The same things were measured in two ways. Each way mixes the same 9 hidden numbers, adds some noise and spreads widely along 5 directions of its own, which tell nothing about the thing.
In the rows, zero is written as 128.
Some things both ways: the first way, then the second way.
[134 139 125 135  91 124 135 106 102 145 134 137  97 109 113 183 109 104
 147 126  99 123 133 144 168  81]
[154 138 168 177  55  82 199  92 106 120 147  80  73 221 105  93 147 136
  92  35]

[141 127 143 150  83 118 140 161 123 108  86 116 129 126 149  83 144 148
 125 161 133 132 110 102 112 148]
[120 137 105  83 147 161 135 126 149 104 114 143 128 150 117 144 106 146
 144  96]

[ 87  77 138 177 159 251 110 126  98 139 162 110  90 103 179 140 118 141
 141 157 121 175 154 160 124 148]
[104 152  72 102 167 123 158 144 150 100 103 114 100 100 131 131 137  98
 184 103]

[114  65 123 117  90 196  92 118  94  97 128 144 151 104 181 113 119 170
  97 134 163 102 142 123 126  88]
[162 132 147 128 100  98 200 137 123 108 116  86 114 131 135 134 142 123
 162  83]

[139 159 204 128 120 117 139 133 147 102 159 151 113 139 164 108 119 107
 119 117 111 135  94 170 118 123]
[122 109 165  86 114 117 153 147  87  65  88 120 172 126 117 124 194  96
 162 111]

[145 172 131 130  85 120 121  91 158 136 147 127 116 151 135 144  98 142
 159 163 150 132  95 122 150 123]
[ 51 167  72  91 124  63 111 142 117 138 119  73  70 135 161  95 115 123
  96 173]

[133 163  86 143 100 141  94 102 120 122 133 158  99 101 124 164 135 155
 201 167  90 149 117 115 163 153]
[119 122 119 129 121  77 152 150 125 102 137 134 118 121 135 102 125 106
 131 140]

[ 92 157 228 102 139 108 138 129 115 134 160 128 138 149 177 131 128  98
  51  75 179 125 123 199 152  96]
[115 118 146 146  59  97 232  88  67 109  77  24 108 143 149 118 146  82
  92  55]

[138 113 128 151  72 103 138 140 115 105 112 151 115 122 147 120 145 128
 127 149 108 133 103 126 128 133]
[120 136 117  99 137 113 172 128 121  84 111 112 126 134 106 119 130 110
 149  93]

[142 156 128 156 142 130 125 127 141 129 136 117 120 120 143 109 124 105
 164 161 148 130 114 120 127 121]
[ 95 158 124 108 167 155 190 177 140 107 105 170 119 154 116 140 132 148
 175 116]

[144 177 115  92 106 124 118  96 146 150 117 119 133 128  97 136  86 141
 155 159 152 100 125 101 152  88]
[ 96 172 148 116 116 109 195 141 139 136 142 139  73 219 119 114 114 188
 108 139]

[105 147 160 142 175 148 133 146 141 121 142  90 108 135 157 101 142 130
 114 130 152 145 127 163 128 150]
[121 121 106 109 114 113 128 150 119 132 109 138 124 125 156 139 120 110
 123 129]

[ 84 123 135 149 149 101 184 162 139 134 104 138 117 144 134 125 129  86
  63 136 135 159 119 126 123 124]
[126 107 155 146  90 154 144  97 130 100 115 108 127 147 171 131 150 117
 138 127]

[134 101 110 118  17 151 111 127 110  99 138 166 136 105 159 121  99 186
 127 157 112 107 115 110  98  88]
[146 109 164 149 107 128 190 150 107 109 116 110 130 162 141 113 147 148
 165  38]

[148 152 125 101 124 135  62  78  93 166 134 122 120 109 118 144 117 124
 201 159 152  88 133 135 161 116]
[124 123 174 125 135  91 249 163 108 141 171 134 124 174  70  88 116 183
 136  38]

[105  91  87 128 115 158 133 128 121 126 103 130 108 100 112 113 110 142
 124 174 117 116 130 119 120 134]
[152 112 179  99 120  95 156 158 126 105 159 142 151 144 117 112 138 158
 158 137]

[104 108 155 130 177 193 130 140 129 139 144 113 109 124 155 121 110 119
 108 129 135 140 149 147 120 107]
[156 105 140 124 105 123 110 124 142 126 137 108 125 122 163 134 167 125
 172 115]

[ 77 109  85 131 152 128 126 115 120 147 133 154  98 135 128 188 142 122
 105 125 121 158 135 150 168 131]
[121 125 115 226  75  96 103 114 116 173 177  77  71 142 170  88 122  96
 107  90]

[138 167 117 164 137  92 138 117 146 147 128 151 110 141 126 154 126  76
 163 163 124 159 103 109 149 127]
[100 116 134 148  94 139 130 105 129 124 130 112 109 150 161 117 152 120
 118 123]

[ 88 156 174 118 153 127 167 156 130 135 135 132 115 110 124 113 105  95
  86 124 114 130 129 162 111 103]
[123 133 147  87  92 111 154 106 134 105 111  94 120 125 143 149 175 107
 133 178]

[ 97 126 140 138 100 117 139 148 131 104 113 149 124 128 155  93 142 150
  94 157 132 148  99 133 113 171]
[ 96 134 123 122 117 140  69 165 122 122 147 151 144 116 112 128 133 115
 117 147]

[145 140 130 145  97  70 112 125 103 143  81 159 140 142 143 138 169 103
 152 156 140 147 107  87 155 153]
[ 85 154  95 152 158 168  63 141 175 130 202 138 106 111  81 105 124 142
 155  97]

[137 107 115 165 108 125 144 142 130 123  90 131 129 139 148 114 141 114
 126 162 143 146 114  88 128 129]
[135 119 134 102 124 131 160 119 153  77 115 145 128 149 135 130 132 136
 148 124]

[ 56  49  58 137 169 193 107 136 114 134 121 164 130 113 153 132 129 141
  96 165 145 152 155 105 110 134]
[116 135 104 163 153 150  95 158 185 155 172 137 102  79 173 136 141 121
 204 172]

[141 131 116 146 145  81 149 160 143 114 124 115  94 123 120  93 149 101
 141 143 106 110 109 155 104 130]
[132 127 106  86 146 104 101 150 132 154 148 129 127 116 132 132 130 125
 159 125]

[130 131 137 150 163 131 142 139 125 134  92  81 133 127 135  88 140  92
 118 153 187 117 128 121 138 126]
[117 164 105  80 126 125 130 130 158 143 142 120  94 142 118 151 106 151
 120 153]

Other things, the second way, with their names:
j120: [ 99 151 110 161 126 171 154 114 140 146 122  82  91 123 154 143 133 108
 161  98]
j378: [167 140 137 177 103 141  96  88 171 122 181 105  83 162 138 121 134 132
 160 104]
j493: [ 96 193 120 104 171 121 196 170 114 102 100 123 106 146 105 134 124 108
 185 144]
j9: [154 127 188 143  75  93 139 141  90 106 153 110 137 172  95 105 156 128
 118  91]
j95: [ 77 163 107 148 168 180  89 171 130 162 135 112 106 128 170 128 131 141
 204 125]
j59: [139 125 168 120  88 108 200 115 113 113 109 114 107 195 154 126 140 144
 123 112]
j782: [122 138 129 108 106 135 153 124 114 152 116 130 111 173 134 150 115 134
 107 109]
j987: [125 116 127 157  67 150 225  74 116 124  78  93  99 164 169 152 109 103
  83  84]
j2: [125 127 111  88 142 117 184 134 156 153 156 144 114 119  97 139 118 145
 133 106]
j174: [119 130  99 116 128 118 159 126 137  73  82 125 106 148 163 119 126 114
 149 104]
j484: [ 91 140 121 157 134 150  72 147 174 142 193 133 113  86 136 123 144 124
 160 186]
j363: [155 128 143 101 126  78 201 158 133 105 124 147 114 160 122 120 144 143
 160 102]
j912: [130 180 124  74 153 137 193 129 152  95  85 109  99 146 139 165 146 124
 199 157]
j940: [131 145 162 139  92 137 193 112 130 101 109 101  97 193 143 131 132 154
 130  98]
j196: [113 133 146 156 144 135 125 150 160 115 177 123 108 141 134  92 157 163
 195 104]
j207: [142 102 101  60 139  96 126 120 160  86 104 134 121 126 176 128 151 126
 171 147]
j831: [102 134 126 103 118 113 178 154 100 117  96 109 128 125 127 132 147 110
 135 104]
j981: [ 75 217 120 136 157 192 104 179 137 134 137 142 107 136  71 161 159 111
 178 146]
j978: [ 89 143 168 153 117 183 160 153 110 180 155 116 128 150 123 140 126 161
 136 105]
j97: [129 137 134 115 123 129 107 133 141 127 160 116 112 160 125 113 116 167
 140 101]
j562: [ 78 127  86  68 138 125 184 127 124 152 104 106 119 101 132 148 110 121
 109 118]
j78: [109 125 119 126  77  73 170 118 116  84 102  90  98 149 142 103 132 114
  85 106]
j435: [143 144 138 127  69 125 167 126 119 156 108 132 103 165 144 175 122 113
  87 147]
j387: [135  94 140 112  99 148 149  89 128 109 102 106 144 112 174 152 149  93
 140 142]
j752: [110 119 120  91 123 132 137 128 158 120 131 134 121 119 146 138 147 140
 140 149]
j808: [ 92 154 140 164 111 196 138 137 120 131 117 120 115 170 147 141 108 148
 128  99]
j310: [125 155  95 106 130 134 165 139 141  92  85 128 112 120 122 156 130  96
 152 109]
j723: [135 146 161 106  93 110 131 135 119 182 175 123 104 196 111 128 106 185
  93 120]
j666: [175 109 153 162 101 132 130 154 130 119 138 145 135 139 148 139 148 119
 171  90]
j554: [118 133  85 138 101  92  69 120  84 171 148  58 101 127 130 104 106  92
  98  59]
j731: [125 129 136 146  96 126 190 118  89 104  84 100 122 152 152 134 118  86
 120 100]
j144: [132  81 137 115 102 106 155  94 108 123 110  92 129 142 186 115 145 111
 135 105]
j477: [114 184 124 121 182 123 109 202 136 141 179 143 111 148  87 107  98 168
 191 115]
j646: [136 152  94 157 105 113 110 106 150 165 166  64  59 147 138 115 135 134
 139  56]
j280: [100 156 147 160 111 100 184 186 117 105 115 112 105 136 156 111 143 127
 156 149]
j600: [123 125  85 106 122 136  72  98 123 186 139  75 103 125 167 137 115 117
 133  97]
j230: [113 137 108  72 143 123 172 103 157 139 124 116 101 129 143 149 131 128
 147 159]
j226: [131 109 140 132 107 110 148 105 101 142 153  91 120 159 129 101 107 134
 114  70]
j454: [138 154 145 102 129 145 153 114 130 116 128  99 114 163 104 139 152 136
 169  86]
j210: [106 110  90 101 118 116  88 137 124 119 126 143 139 100 129 129 116  95
 102 133]
j860: [141 100 148 126 112 146 109 139 145 135 146 182 143 140 151 147 152 129
 146 151]
j258: [138 132 104  99 108 106 104  86 119 130 131 100 106 160 133 127  98 108
 100 115]
j67: [117 145 136 111  96 117 153  90 148 135 131  93  85 148 155 146 164 116
 132 176]
j256: [106 101 107 119 141  89 171 150 138 113 132 148 125 103 148 104 130 108
 146 132]
j734: [109 110 146  96 102 121 172 127 122 127 134 112 138 121 113 130 145 135
 111 111]
j552: [108 112 125 137 113 100 143 138 119 124 131 130 114 156 167  97 114 137
 117 118]
j371: [ 99 158 125 119 134 121 154 176 117 139 146 130 124 118  85 128 123 127
 134 113]
j557: [116 131 143 171  81 129 159 124 104 102 103 114 105 192 161 111 116 127
 103  92]
j566: [156 129 137 112 118 122 111 156 150  84 149 176 140 134  74 134 158 121
 147 102]
j81: [109 111 123 128 101 143 114  98 119 158 124  80 115 129 192 134 125 123
 129 129]
j879: [129 173 170 140 132 139 173 194 108 113 128 120 126 154 101 134 135 150
 186  99]
j622: [153 136 147 119 125 101 180 132 153 101 139 161 101 180 126 123 144 141
 157 129]
j392: [118 191 127 146 121 114  81 150 139 108 164  93  86 151  99 108 149 126
 163 131]
j467: [116 117 124  97  96 135 190  73 117 135 108  67 110 151 148 138 102 136
  95  87]
j245: [143  94 161 115  68 100 239 100  91  91  81  96 135 162 145 128 116 120
  83  79]
j768: [140 144 166  95 164 113 173 193 143  88 130 148 139 138 128 125 166 158
 229 149]

Some of these things the first way, each followed by its name:
[156 112 146 157  95 108 119 146 113  94 109 146 131 128 173  98 163 121
 131 138 128 129 108 117 121 130] => j566
[115 146 153 139 101 120 136 133 116 123 118 118 133 125 151 111 134 128
 112 141 160 132 117 137 138 127] => j245
[146 183 150  96 155 157  78 121 128  98 135 137 137 114 155 119 145 156
 160 105 134 118 142 123 173 115] => j666
[153 120  75 153 146 115  96 116 154 109 112 170 123 131 136 114 145 109
 183 183 126 134 103  79 131 146] => j860
[ 84 152 205  91 137 135 114 156 111 149 153 107 130 128 162  82 129 156
  95 127 159 120 130 183  88 142] => j562
[119 134 131 124 119  85 160 150 134  87 106 122 144 111 134  83 131 104
  69 122 171  87 110 143 130  89] => j879
[ 89 120 160  93 111 134 124 137 124  86 128 182 144 103 159  91 127 142
  69 125 124 114 113 146 115 130] => j981
[114 113 117 115  94 136 136 143 124 101  92 140  97 117 118 116 144 175
 114 142  80 133 121 133 147 165] => j258
[105 147 131 135 117 119 118 131 106 119 131 135 119  90 136 105 139 127
 138 155 133 116 116 157 127 146] => j371
[109 161 155 149 183 177 135 104 148 142 124  89 117 154 150 151 126 111
 118 132 182 170 134 134 197 143] => j557
[123 142 121  55  79 141  97 127 118 100  99 135 134 107 114 101 126 214
 121 133 123  82 135 124 148 127] => j477
[107 119 117  70 103 171 111 114 120 132 104 120 123  96 100 102  91 182
 123 163 130  85 139 123 128 123] => j723
[147 134 136 117 159 159 109  93 150 132 128 120 133 150 141 132 109 111
 135 139 175 117 128 112 165  98] => j59
[ 90 160 134 127  93 101 145 162 108 120 113 151 133 107 142 123 142 141
  98 134 126 143 120 129 125 127] => j987
[117 121 116 122  79 139 132 115 113 102 115 159 103  93 118 135 115 140
 126 147  90 119 115 143 149 127] => j9
[126 112 138 108 131 160 132 143 134  93 115 136 139 109 144  92 111 135
  96 125 136 101 135 120 125  86] => j912
[150  61  89 137 147 106 127 127 148 117 103 139 134 173 153 120 143  95
  96 134 167 114 121 101 134  92] => j622
[144 131 127 129 132 101  88 133  99 144 119 129 130 114 138 103 153 111
 170 156 146 103 127 125 112 126] => j2
[ 87  80  89 144 116 137 153 139 140 126 110 151 113 129 131 118 113 131
  86 174 123 146 114 116 101 140] => j81
[133 113 133 114 129 139 114 133 134 116 123 133 109 132 138 106 133 147
 133 144 112 120 120 135 127 145] => j600
[137 142 111 117  64 184 106  97 118 118 107 152 143  99 136 140  92 167
 154 169 135 123 130  74 157  98] => j940
[128  75 123 152 117 157 144 128 113 113 108 137 109 106 136 113 116 104
 116 154 113 121 121 125 123 111] => j454
[ 78 134 130 151 153 125 165 150 131 108 123 125  98 117 137 125 146 113
  82 128 120 153 118 170 144 153] => j731
[128 110 110  92 106 159  87 100 157 100 129 174 149 142 155 108 107 173
 124 155 149 114 111  92 131 119] => j95
[ 89 139 129  54  44 171  93 125 131 126 141 164 130 130 145 139  93 252
 112 141 103 131 131 119 119 131] => j552
[124 160 103 127 106 121 114  99 145 111 138 150 150 125 149 136 110 126
 129 147 177 116 110 107 157  89] => j280
[120 175 139 116 140 137 128 128 141 144 148 136  84 120 113 151 111 133
 162 142  75 145 127 146 141 133] => j144
[133 145 152 163 109 137 126 152 110  95 127 125 125 104 176 102 154 130
 135 136 135 139 119 134 126 130] => j310
